There are 3 ways to turn a row about zero (a turn may also mirror it). The second row of each pair is the first, turned, with some noise. The first 30 pairs use one turn. New pairs use 3 turns, one after the other, and a turn may come again.
Some pairs, each with its turns in order after it:
[-1.37 -2.52  1.43  0.41  2.54  4.06  1.39  3.90  2.30]
[-2.13  5.53  0.95  3.32  0.81 -1.45 -2.24  0.55 -0.60] -> (1)

[-3.33  1.91  3.64 -1.23 -3.92 -4.35  2.15  1.54 -3.34]
[ 0.80  6.17 -0.34 -3.25 -2.42  2.74  1.64 -1.80  3.71] -> (0)

[-3.32  1.28  2.04 -2.39  4.14  3.93 -2.24  2.80  0.88]
[ 1.06  0.95 -1.65  3.95  5.76  1.64 -1.61  1.91  2.15] -> (0)

[ 0.25  3.02  1.76  0.98 -2.83  2.73  4.34  1.42 -1.03]
[-0.20  2.02  1.92  0.48  4.90  0.08 -3.65 -1.03 -1.94] -> (2)

[-3.05  1.54  1.58 -2.11  2.91  3.74  2.42 -3.57  2.22]
[-4.06 -0.69 -1.57 -0.96  1.60 -5.12 -3.35  2.19 -0.11] -> (1)

[ 3.69 -0.23 -0.17 -3.73  4.35 -0.48 -0.43 -1.85  4.11]
[-4.81 -2.43 -3.34  3.90  1.63  0.77  0.84  1.88  2.30] -> (1)

[-0.65  1.84  4.28  0.36  0.33  0.48  3.70 -2.55  2.05]
[-2.62  0.97  4.16  2.40  0.84  1.54 -1.51 -3.30  0.50] -> (2)

[-2.90 -2.41  0.91  1.97  2.47 -1.07 -3.53 -1.47  1.64]
[-1.58 -0.24 -1.02  1.14 -0.71 -0.21 -3.14 -5.21  0.80] -> (1)

[ 2.44 -3.89 -3.19  3.18 -0.49 -3.28  1.06 -4.16  3.84]
[-5.91  0.07 -4.56  3.95 -1.73  1.23  1.94  1.67  2.42] -> (2)

[-2.53 -1.94 -1.87  3.36  3.91 -1.48  0.03  1.15  2.25]
[ 0.84  1.66 -3.56  3.33 -0.33 -0.35 -2.71 -3.21 -1.84] -> (1)

[-0.93  4.43 -3.38  2.12 -1.82  0.67  0.65 -2.60 -1.23]
[ 1.96 -2.90 -0.15 -2.62  0.54  0.18  5.00 -1.32  0.22] -> (0)

[ 1.92 -2.92  3.84 -1.22  3.70  3.47  1.47  2.36 -0.62]
[-5.40  3.93  2.04  1.73  2.31  1.35 -0.43  1.30 -1.68] -> (1)

[ 2.11  4.27  0.24  0.77 -1.23  3.52  3.31  0.56  2.70]
[-1.03  3.91  1.82  2.60  4.58 -1.41  0.15 -1.10 -2.14] -> (2)

[ 2.18  4.28 -0.40  0.22 -1.35  3.38  2.37 -2.65  2.37]
[ 4.70 -3.40 -0.77 -3.65  1.40 -0.21 -0.34  0.52 -2.10] -> (0)

[-1.87 -0.25  3.23  1.83 -3.32 -4.16  2.31 -3.32 -0.12]
[ 1.05  1.68  0.09 -3.22 -5.82  0.94  1.40  1.99  2.64] -> (0)

[ 1.70 -0.09  4.04 -0.55 -2.74 -3.22 -3.64  2.83  4.43]
[-0.48  1.51  2.17  0.41 -2.56  6.86 -3.78  0.90 -1.92] -> (0)

[-2.90  1.56 -2.89  3.94  4.26  0.66  2.96  0.11  3.45]
[ 1.46  4.03 -1.76  5.10 -0.58 -2.25 -0.68 -2.74  4.14] -> (2)

[ 3.86 -3.79  3.94  3.68  2.18 -1.97  2.63  0.03  3.67]
[ 1.01  0.20  4.39  1.05 -4.41 -2.36 -4.62  3.91 -1.11] -> (0)

[-4.09 -0.02  1.68  0.85  2.71  3.30 -3.79  1.17  3.83]
[-2.18  1.15  1.51  3.73 -1.10 -4.41 -3.38 -3.09  1.63] -> (1)

[ 0.14  4.17  1.54  0.28  3.32 -0.63 -0.97  3.89 -3.03]
[ 1.11  4.03  3.27  0.60  4.97  0.85  1.94 -0.03 -0.09] -> (0)

[ 3.77 -2.35  4.10  3.56 -0.53  1.42  0.62  3.52  0.30]
[ 0.18  3.97  3.62  2.13  4.62  2.26  1.56 -1.40 -0.52] -> (1)

[ 2.21 -2.13  2.40  2.55 -2.40 -2.69  3.58 -0.52 -1.28]
[-0.19  1.63  3.02 -3.41 -4.57 -1.96 -1.16  0.01  1.00] -> (0)

[-0.10 -0.85  2.55 -1.74  2.43 -4.14  0.58  4.37  4.36]
[-2.94  0.82  3.03 -2.30 -2.10 -5.17 -0.07  0.21  4.01] -> (2)

[ 3.67 -1.16 -1.76  0.98 -2.21 -0.36 -2.27 -2.77  1.38]
[-2.92 -1.45 -2.44  1.71  0.40  0.85  3.13  2.22 -1.66] -> (2)

[-0.70 -1.57  2.36  1.07  2.64 -2.00 -4.22 -1.43 -4.27]
[-5.01  2.30  1.19  0.35  1.16 -0.05  2.41  3.94  1.31] -> (0)

[ 3.90  0.30 -0.66 -2.80  2.97  0.03  1.37  3.09  2.26]
[-0.80  3.23  2.27 -1.93  1.73 -2.22  3.17  2.31  2.62] -> (2)

[ 3.71  1.21  3.63 -1.72  1.17  2.71  1.90 -4.01  0.71]
[-4.68 -1.53  0.41 -1.61  5.12 -1.21  1.66  2.38  0.46] -> (1)

[ 4.30  3.58  2.80  2.08  3.05 -2.78  2.72  0.99 -0.88]
[-0.20 -0.69  5.06  3.32  3.01 -0.83 -0.81  3.10  3.58] -> (2)

[-3.70  3.14  3.80  4.12  3.55 -3.80  1.82 -2.48 -3.24]
[ 2.50 -3.14  3.58  4.82 -2.07  1.23 -5.31 -1.23  3.38] -> (2)

[-2.88 -1.46 -4.22  4.36  0.00 -1.90 -2.92  1.48 -1.28]
[ 3.61  1.22 -1.77  0.53 -3.77  0.05  0.13 -5.24 -1.58] -> (1)

New pairs. What belongs after each?
[ 4.32 -0.15 -3.44 -3.73  2.28 -1.43  3.05  0.29 -2.92]
[-0.11  0.30 -1.07  1.14  4.34  1.15  2.57  0.65 -6.42] -> (1) (2) (0)

[ 4.17  4.01  2.43  2.62 -0.91  0.41 -0.51  0.10  3.04]
[-0.81  1.91  3.63 -3.87 -0.18  2.75  1.85 -1.41  3.20] -> (0) (2) (2)

[ 4.36  0.00  1.30 -3.30  4.37  0.72  4.22 -0.83 -3.89]
[-5.52 -2.09  1.06 -1.10 -0.34 -3.35 -3.40 -2.34  4.36] -> (0) (1) (0)

[ 1.31  2.70  2.40  3.58 -3.19 -1.21  4.09 -4.38  0.77]
[ 0.73 -3.38 -0.07  2.18  1.41 -1.04  2.36 -2.87  6.48] -> (1) (1) (0)

[-1.26  0.56  3.41 -3.00  1.58 -0.97 -2.18  2.92 -3.53]
[-5.28  0.02 -1.28 -3.34 -1.38  1.94  0.16 -1.51  1.70] -> (1) (2) (1)

[ 2.09  3.81 -0.51  0.62 -3.09 -1.87 -0.14  3.94 -1.66]
[ 3.92  1.43  4.23  0.37  2.07 -0.22 -0.44 -2.17  2.62] -> (1) (1) (2)

[ 2.23 -0.25  1.47 -3.44 -1.41  4.36 -2.94 -0.26  0.20]
[-1.35  0.08 -0.95  1.44  3.75 -2.76  3.38  1.14 -3.12] -> (1) (0) (2)

[-0.47  1.89 -1.40 -0.68  2.06 -1.55  3.83 -1.64  3.46]
[-2.33 -3.55  1.13  0.08 -0.36  0.94  1.81  2.60  3.28] -> (2) (1) (2)

[ 3.92 -1.33 -3.65  2.48  0.50 -2.62  3.33  3.61  3.85]
[-4.65 -3.47  6.06 -1.19 -1.77  0.40  1.51 -0.83 -1.56] -> (2) (1) (0)

[ 0.29  3.98 -3.46 -1.26  4.18  1.83  2.69 -2.79 -4.26]
[ 0.17 -0.49 -0.84  0.85  4.63  1.75 -3.07  0.88 -6.86] -> (2) (1) (1)

[-0.93  3.14  2.72  2.10 -0.77 -1.43 -3.74  0.18  0.60]
[-0.88  3.67 -1.27  0.86 -2.31  0.15 -1.99 -1.68  3.15] -> (2) (2) (1)

[ 1.18  0.87 -2.35 -2.24  1.06  0.70 -4.25 -3.51  3.51]
[ 0.54 -3.10 -3.64 -0.39  1.91  0.20 -4.89 -2.38  0.40] -> (0) (0) (1)

[-0.21  1.49  1.36 -2.59  0.11  2.51  2.64  0.81 -3.32]
[-2.94  2.74 -1.45 -0.77  0.50  2.46 -2.12  1.22 -2.44] -> (1) (2) (0)

[ 0.55 -2.80  3.49  1.56 -0.39 -3.86  2.53  4.35  2.97]
[ 2.18  2.59  0.66 -1.14 -4.11 -2.71  3.83  3.53  2.81] -> (1) (1) (0)

[ 3.30 -2.15 -2.77  3.56 -0.61 -0.44  3.44 -0.59 -3.23]
[ 3.52  0.25  1.00 -0.55 -3.22 -1.69  2.18 -0.46 -5.36] -> (2) (2) (0)

[ 2.73 -2.52 -3.01  1.67  3.55 -0.42 -1.76 -0.11 -4.33]
[ 0.19 -0.82  2.25  0.57  0.26 -0.19  0.32 -3.94  6.21] -> (0) (2) (1)

[-3.45 -1.02 -4.35 -0.74 -1.16  3.62  3.00  2.89  3.31]
[ 2.86 -3.27 -4.01  1.69 -1.41 -4.30  2.56  0.61 -2.97] -> (0) (1) (0)

[ 2.97  0.45 -3.94 -3.38 -0.15  3.93 -0.02 -3.95 -2.42]
[ 2.06  3.18  0.26 -3.62 -5.42 -2.08  2.54  1.09  2.18] -> (0) (1) (1)

[-2.42  3.51  2.74  1.28  2.27 -2.91 -2.41  1.03 -2.44]
[-4.33 -1.92  0.24 -2.55 -0.47 -3.03 -2.49  2.28  1.91] -> (1) (1) (1)

[ 1.72 -1.15  3.47 -2.90  0.79  0.08 -1.19  3.93  3.76]
[-2.19 -2.17  0.29 -1.37  3.59 -3.34  2.68 -3.27  2.16] -> (1) (0) (2)

[-3.92  3.32  4.44  2.64  2.42 -2.36  3.71 -4.03  0.74]
[-4.74  0.06 -0.04 -6.17  3.39  0.41  0.42  4.63 -1.83] -> (0) (0) (0)

[-4.02 -0.25 -0.48  0.54 -3.81 -0.71  2.80  3.21  2.63]
[ 3.76  0.62 -1.52  3.52 -3.00 -2.10 -0.37  1.66 -3.43] -> (0) (1) (0)

[ 0.53 -0.60 -1.47  0.79  1.77 -4.04 -3.81  3.11 -1.38]
[-0.16  3.79  4.97  0.37 -2.76  1.36  0.71  1.53  0.69] -> (1) (1) (2)

[ 1.20 -2.47  1.24 -3.24  0.78  1.16 -3.66  2.96 -0.57]
[ 0.57  3.35  2.43  3.03 -3.14 -2.15 -0.71  0.61  0.49] -> (2) (1) (1)

[ 3.00 -2.19 -2.74  2.57  0.59 -3.12 -0.37  3.27 -1.66]
[-2.66  1.48  1.74 -2.37  0.10 -0.15 -0.28 -5.01  2.67] -> (0) (2) (1)

[-3.92  3.54 -3.91  3.99  2.92  0.06 -0.59 -3.01 -2.65]
[ 0.06  0.05  3.97  5.77 -0.23 -5.02  2.36 -1.42  0.92] -> (2) (2) (0)

[-2.87  4.00  2.18  0.24  4.35  4.37  2.51  3.45 -1.50]
[-3.11 -5.46 -2.10 -5.05 -0.13 -1.83  3.87  1.01  0.78] -> (1) (2) (2)

[-2.12 -2.21  3.48  3.86 -2.39  3.67  4.39 -3.59 -2.97]
[ 1.87  6.62  2.14 -2.00 -3.04  2.32 -4.50 -2.61  1.49] -> (1) (1) (1)

[ 0.13 -1.72  2.18  2.40 -2.33  1.20 -2.25  0.36 -0.49]
[ 0.23 -2.26 -3.33 -0.20  1.34  0.99  2.15 -1.73  0.44] -> (2) (1) (0)

[-3.96 -2.20 -3.42  2.00 -2.28 -1.19  2.71  4.36 -0.61]
[-1.04  2.31  1.94  1.62 -0.63  3.32  0.58  0.11 -6.76] -> (1) (2) (1)

[ 1.00  1.14 -2.83 -0.42 -0.51  0.96 -3.57  0.71  1.26]
[ 2.14  1.21 -0.33 -1.90  3.43  1.02 -0.10  1.76 -0.09] -> (2) (1) (2)

[ 1.67 -2.77  4.15  3.63  1.02 -0.69 -3.80 -2.76 -2.08]
[ 0.72  0.89  1.41  4.84 -1.39  0.27  0.29 -5.78 -2.81] -> (1) (0) (0)

